The rows come from 4 hidden closed curves, with some noise, and rows from the same curve form a group. Each curve winds through 8 dimensions. The rows are also pushed far along 6 directions, which tell nothing about the answers.
In the rows, 128 means zero.
Some rows, each with its group after it:
[118  93 151 143 154 123 111 144 155 108 107 114 145 128 106 139 153 159
 149 173  85] : sav
[115 132 119 157 123 124  87 123  94 155  84 150  94 125 149 101 111 167
 143 129 176] : sived
[162 115 155 141 113 158 158 137 126 141 122 117  99 115 152 149 189 135
 127  49 124] : kibe
[144 115 144 139 108 143 159 164  53 135 114 157 125 123 119 139 181 148
 138  73 132] : sived
[142 123 140 134 153 143 120 134 163 136 113 134 131 114 131 107 124 144
 123  80 146] : keka
[117 112 144 149  78 117 122 120 149 120 125  93 101 155 138 160 150 133
 136 172  75] : sav
[161 142 142 155  82 159 141  83 124 141  82 183  96 104 102 104 116 145
 131  93 145] : sived
[134 126 120 126 143 131 143 129 132 105 150  99 153 122 106 140 150 114
 135 179  99] : kibe
[112 150 129 118  83 147 141 118  68 128 138 128 108 148 135 128 129 126
 128 132 124] : keka
[170 138 138 157 111 153 149 141 104 142 106 140 159  75 135 109 156 142
 145  46 146] : kibe
[148 142  92  83 147 131 139 121 143 131 144 165 134 124 127 106  89 118
  90  96 181] : keka
[115 118 149 150  82 130  99 100 165 100 106 132 125 132 105 122 124 158
 151 162  80] : keka
[100 132 128  96  95 147 106  88 155 110 159 106 115 147 104 133  92 125
 117 199  83] : sav
[160 123 120 132 153 166 157 110 139 118 122 168 135  99 136 104 147 125
 111  51 187] : kibe
[118 122 143 114  59 127 149 102 154 101 139 108 135 145 125 163 140 128
 127 197  57] : sav
[132 141 100  90 166 143  91 117 170 122 148 129 155 131 127 110  76  98
 101  84 168] : keka
[105 100 136 141 147  97  91 187 115 138 135  91 149 140 116 154 150 140
 153 163  91] : sived
[157 106 133 123 152 135 162 114 181 111 127 113 144 107 159 163 170 114
 114 108 135] : keka
[112 127 150 160 106 158 127 128 106 152 117 112 104 132 132 118 146 141
 149 135 119] : sav
[116 127 155 127 154 128 103 142 166 118 137 137 179  97 110 109 107 143
 134 104 126] : keka
[108 123 130 168 135 150  53 103 149 140 107 133  83 126 101  81  89 163
 147 137 145] : keka
[153 147 152 113  94 169 160 115  85  97 107 200 194  81  89 104 122 137
 129  37 135] : keka
[129 122 127 141 133 129 123 124 137 109 120 106 168 123 103 142 135 110
 150 170  93] : sav
[122 111 125 158 127 119  70 117 177 140 112 105  81 151 125 123 104 130
 128 149 123] : sav
[149 112 134 167 106 125 123 119 113 113 100 121  82 128 116 137 174 160
 154 142  98] : kibe
[116 141 133  96  70 168 152  74 139 106 167 130  97 146 117 134 123 115
 109 152 103] : sav
[115 100 168 160 124 122 112 187  73 131 100 123 133 128 117 132 176 179
 163 108  89] : sived
[149 128 131 115 156 133 110  98 217 126 129 141 146 106 106 122  86 108
 110 107 138] : sived
[134 116 162 142  92 140 141 101 169 120 113 113  84 146 144 141 148 139
 123 123  89] : sived
[101 137 133 159 103 129  88 128 100 140 116 114 125 115 110 103 115 164
 166 176 106] : sav
[124 136 148 135 116 115 139 121 123 105 133 127 138 104 130 133 148 153
 143 146 102] : sav
[123 140 134  85 103 144 160 112 144 125 151 113 150 143 117 145  97  89
 100 152  93] : sived
[108 129 132 115 138 145 111 149  99 165 125 112 154 119  96 113  90 140
 131 174 112] : sav
[123 116 115 111 168 129 109 152 162 147 169  49 127 136 158 158 140 106
 116 148 121] : kibe
[137  94 174 150 182 118 100 122 188  99 113 114 101 103 146 153 170 163
 135 100 114] : keka
[170 138 102 126 122 129 134 131  81 159 113 156 129  91  96 126 113 126
 130 111 146] : sav
[132 130 137 143  89 148 140 142  61 166 105 116 100 138 107 134 138 137
 141 154  98] : kibe
[139 100 135 122 117 135 138  94 200  97 118 137 117 129 149 142 150 143
 112 123 123] : sav
[122 107 137 154 124 132 102 100 166  96  79 130 122 130 141 117 134 166
 140 148 119] : kibe
[106 137 131 139 107 113 105  82 147 100 136 109  71 140 142 124 128 154
 137 199 109] : sav
[108 124 103 113 129 142  94 145  91 149 132 147 130 142 101 100  83 131
 121 132 155] : sived
[138 136 190 155  88 127 176 124  93 125 115 121  79 127 166 172 208 141
 148  86  96] : sived
[121 135 102 118  55 136 133  80 151 133 139 147  85 160 125 119  98 118
 108 163 130] : sived
[131 135 138 113  60 150 162 121 100 131 116 158 142 134 104 113 107 133
 119 129 100] : sived
[140 128 139 137 106 133 138 138  91 162 103 110 102 130 120 145 131 135
 131 150 100] : sived
[134 138 129 103 113 160 120  85 160  79 134 168 142 129 112 109 108 123
 113  74 140] : keka
[125 140 126 137 111 124 149 145 101 149 132 132 145 117 133 113 128 133
 130 136 138] : sived
[141 141 136 107 120 114 173 136 133 127 167 135 149 116 128 155 140  96
 117 114 119] : kibe
[ 96 120 113 107 149 111  86 132 190 115 146 104 160 145 151 126  98 130
 117 158 134] : keka
[112 115 125 162 118 116  64 116 177 105 103 158 142 127  91  83  86 157
 145 143 126] : sav
[118 115 128 131 108 131 134 148  73 135 135 124 109 138 116 137 158 151
 141 155 107] : sav
[117 115 104 141 152  98  94 136 145 123 146  73  96 147 154 152 152 126
 140 176 122] : keka
[156  99 138 173 158 138 131 131 147 109 113 104  93 116 150 147 207 144
 144  95 133] : kibe
[135 136 120 101  97 127 186 126 101 108 154 130 108 153 149 147 170 123
 112 134 120] : keka
[110 111 104  94 119 128 159 155 103 158 158 115 110 165 167 159 146 109
  95 144 149] : kibe
[118 123 129 130 112 142 154 144 113 142 133 106 160 133 119 140 142 115
 135 173 107] : sived
[138 126 160 134 149 119 137 164 116  99 112 146 184  93  98 111 150 168
 151 111  99] : keka
[127  63 130 143 188 103 100 192 145 161 103  98  95 142 191 155 180 171
 118  90 158] : sived
[132  96 102 128 208 128  89 187 125 140 122  88 154 134 135 129 143 132
 130 113 151] : keka
[120 133 130 137 102 116 127 102 140 120 140 133  87 152 135 145 134 111
 129 133 121] : kibe
[129 138 103 103 110 161 137 111 116 166 128 146 135 138 103 116  74  91
 104 132 154] : kibe
[129 141 129 139 108 124 137 106 139 111 147 140 110 125 113 119 134 123
 136 140 124] : kibe
[111 139 123  95 131 157 131  93 160 109 147 100 163 145  81 130  85  88
 116 213  83] : kibe
[132 144 165 106  73 130 169  86 155  75 131 158 165 127  96 154 126 103
 127 136  63] : kibe

New rows, each followed by its group:
[145 118 152 134 151 133 158 134 154  95 127 143 128 112 153 127 184 152
 124  65 141] : keka
[126 153 130  71 131 162 139  64 195 106 155 137 153 131 117 133  66  75
  86 130 129] : sived
[145 149  96 121 117 135 139  86 138 121 124 138 132 116 131 110 102 119
 117 148 152] : keka
[146  97 139 179 149 120 139 170  94 146  84 111 128 119 149 151 195 143
 154 109 130] : sav
[139 135 105 114 110 142 113  94 177 138 138 142 125 136 110 118  72  88
  98 117 150] : sav
[149 127 132 107 144 157 162 142 151 122 141 120 181 121 125 136 145  98
 117  81 126] : keka
[128 155 113 112  99 145 143 117  92 125 145 107 143 122 132 123 122 116
 126 150 120] : kibe
[129 145 111 100 162 128 135 149 104 107 160 138 212  97  85 114 106 110
 130 140 128] : keka
[154 133  92 137 136 144 130 123  91 138 125 146 123 107 106 103 124 130
 128 123 168] : kibe
[119 106 120 143 147 130  69 126 153 100 113 110 119 127 136 108 130 169
 139 130 129] : kibe
[134 156 136 138  91 159 129  81 146 107 132 119 120 114 128 103 121 132
 134 123 118] : kibe
[144 121  74  90 170 124 119 151  92 172 118 149 154 120 140 130  80 105
  92 105 200] : kibe
[106 106 108 149 151 101  88 170 128 144 135 113 120 148 137 124 129 135
 133 146 151] : sav
[120 125 126 167  64 128 115 119  82 172  94 104  10 168 147 123 137 166
 135 171 108] : sived
[121 155 136 150  73 139 161  92 107  98 137 153 124 129  99 108 139 127
 145 159 108] : kibe
[143 114 144 147  95 136 133  88 156 106  79 157  96 126 131 121 142 164
 130 129 117] : kibe
[163 117 166 160 121 134 140 131  94 119  75 161 146  72  99 126 160 174
 154 102 108] : keka
[135 120 102 111 134 149  89 114 139 118 120 158 123 120 112  89  89 156
 111  97 166] : kibe
[153 121 120 135 138 136 158 141 109 117 133 109 155 110 111 149 171 116
 138 140 110] : kibe
[138 139 111 117 131 125 137 140 142 136 145 178 187 108  96  97  80 101
 110  92 169] : sav
[141 144 114  99 159 144 151 136 126 126 131 140 211  94 141 114 107 106
 111  86 170] : keka
[152 104 134 119 182 128 150 183 132 157 118 123 202  91 128 155 153 115
 125  95 147] : sived
[125 126 122 146 175 119  93 148 138 117 118 159 205  92  82  92  93 127
 150 117 146] : kibe
[148 146 121 106  92 156 188 109 152 127 165 116 178 110 146 142 141  82
 110 111 128] : kibe
[148 116 123 118 187 101 134 174 113 138 140 114 167  86 156 153 161 134
 126  96 156] : sav
[137 122 113 135 116 122 112 119 117 122 115 134 121 135 106 141 123 118
 137 143 118] : kibe
[127 153 121 124 130 128 132 138  94 152 133 101 150 113 131 122 111 121
 131 153 128] : kibe
[140 106 121 139 169 153 134 136 139 116 135 113 113 131 151 127 175 127
 126  80 161] : keka
[136 108 106 122 155 126 158 154 123 172 126  98 116 139 188 158 153 108
  96 128 173] : sav
[136 132 166 144 144 110  85 113 164 102 106 139 120 101  99 119 115 167
 147 120  95] : keka
[117 110 143 137 162 134 119 145 153 127 115 115 189 125 106 141 120  99
 141 141 109] : kibe
[107 115 115 136 136 104 112 163  68 146 109  82 119 149 157 150 146 147
 141 198 111] : kibe
[130 126 115 137 137 136 155 151  75 146 128 136 132 122 131 121 149 129
 128 127 158] : kibe
[119 102 151 142 148 137 100 122 180  91 143 121 114 129 133 131 157 142
 132  92 121] : sav
[ 91 105 150 163 162 126  68  94 226 104 135  78  74 139 189 124 152 160
 140 143 134] : sav
[138 131 151 139 129 115 152 132 131 123 142 132  92 125 140 140 156 134
 123 111 126] : sav
[128 133 120 146 137 149 119  71 196  93 140 157 106 126 133  93 117 120
 118  99 172] : kibe
[124 122 117 117 128 153 126 128 100 146 130 142 116 127 102 114 116 138
 124 141 135] : sav
[125  93 118 133 145 123  96 155 145 128 114 134 144 125 137 121 136 156
 129 102 145] : kibe
[134 122 127 131 125 129 139 114 145 116 143  95 130 128 130 165 161 106
 142 161  98] : sav
[131 111 131 112 115 150 137 105 187 124 125 137 112 142 152 122 118 124
  93  92 142] : sived
[131 108 115 151 162 136 106 160 115 155 119  99 149 115 129 137 149 120
 148 124 140] : sav
[102 117 123 127  84 117 139 158  75 156 125 126 119 161 125 140 135 139
 133 178 107] : kibe
[145 114 137 129 140 135 156 130 157 120 104 138 177 110 127 136 137 119
 119 122 128] : sav
[137 138 118  88 129 157 167 124 158 136 161 118 158 135 132 134 118  84
  99 111 136] : keka
[146 120 156 142 104 161 154 127 121 136 102 144 132 118 114 135 147 126
 133  86 110] : kibe
[130 145 109  79  69 151 195 146  27 188 160 117 117 135 135 157 131 109
 103 162 124] : sav
[124 133 113 105 120 168 102  69 188 116 152 113  66 151 132 112  97 124
  99 131 139] : kibe
[119  99 130 127 162  91  98 163 125 135 116  96 125 145 135 171 141 129
 136 160 103] : kibe
[132 117 127 113 130 148 136 116 117 127 119 144 138 110 117 130 120 137
 114 140 136] : keka
[132 150 128  89  79 179 184  40 189  95 144 161 139 139 158 139 116  76
  89 103 157] : sived
[122 136 131 142  78 140 143  80 138  92 134 118 115 149 104 147 144  99
 144 181  78] : kibe
[134 111 123 141 118 110 139 170 121 136 130 139 169 121 129 140 149 124
 130 108 137] : sav
[138 160 134 106 104 134 156  85 159 130 151 157 125 116 118 135 103  97
 111 127 142] : sived
[114 114 127 147 149 122 120 170  89 163 109 121 163 131 119 138 128 112
 144 143 133] : kibe
[141 136 152 114  63 139 199  69 145 106 166 123  14 160 195 181 201 114
  97 102 124] : keka
[136 130 146 135 104 151 152 124 119 133 104 142 166 114  95 130 131 127
 139 151 104] : sived
[148 149 136 109  87 162 158  99 158 114 152 127 166 109 109 126 120 102
 120 108 104] : kibe
[122 118 151 107 128 133 139 120 176 112 122 117 177 116 117 139 111 132
 115 174  89] : sav
[130 144 133 104 141 139 136 106 160 102 151 136 143 121  89 109  92 114
 111 147 111] : sived
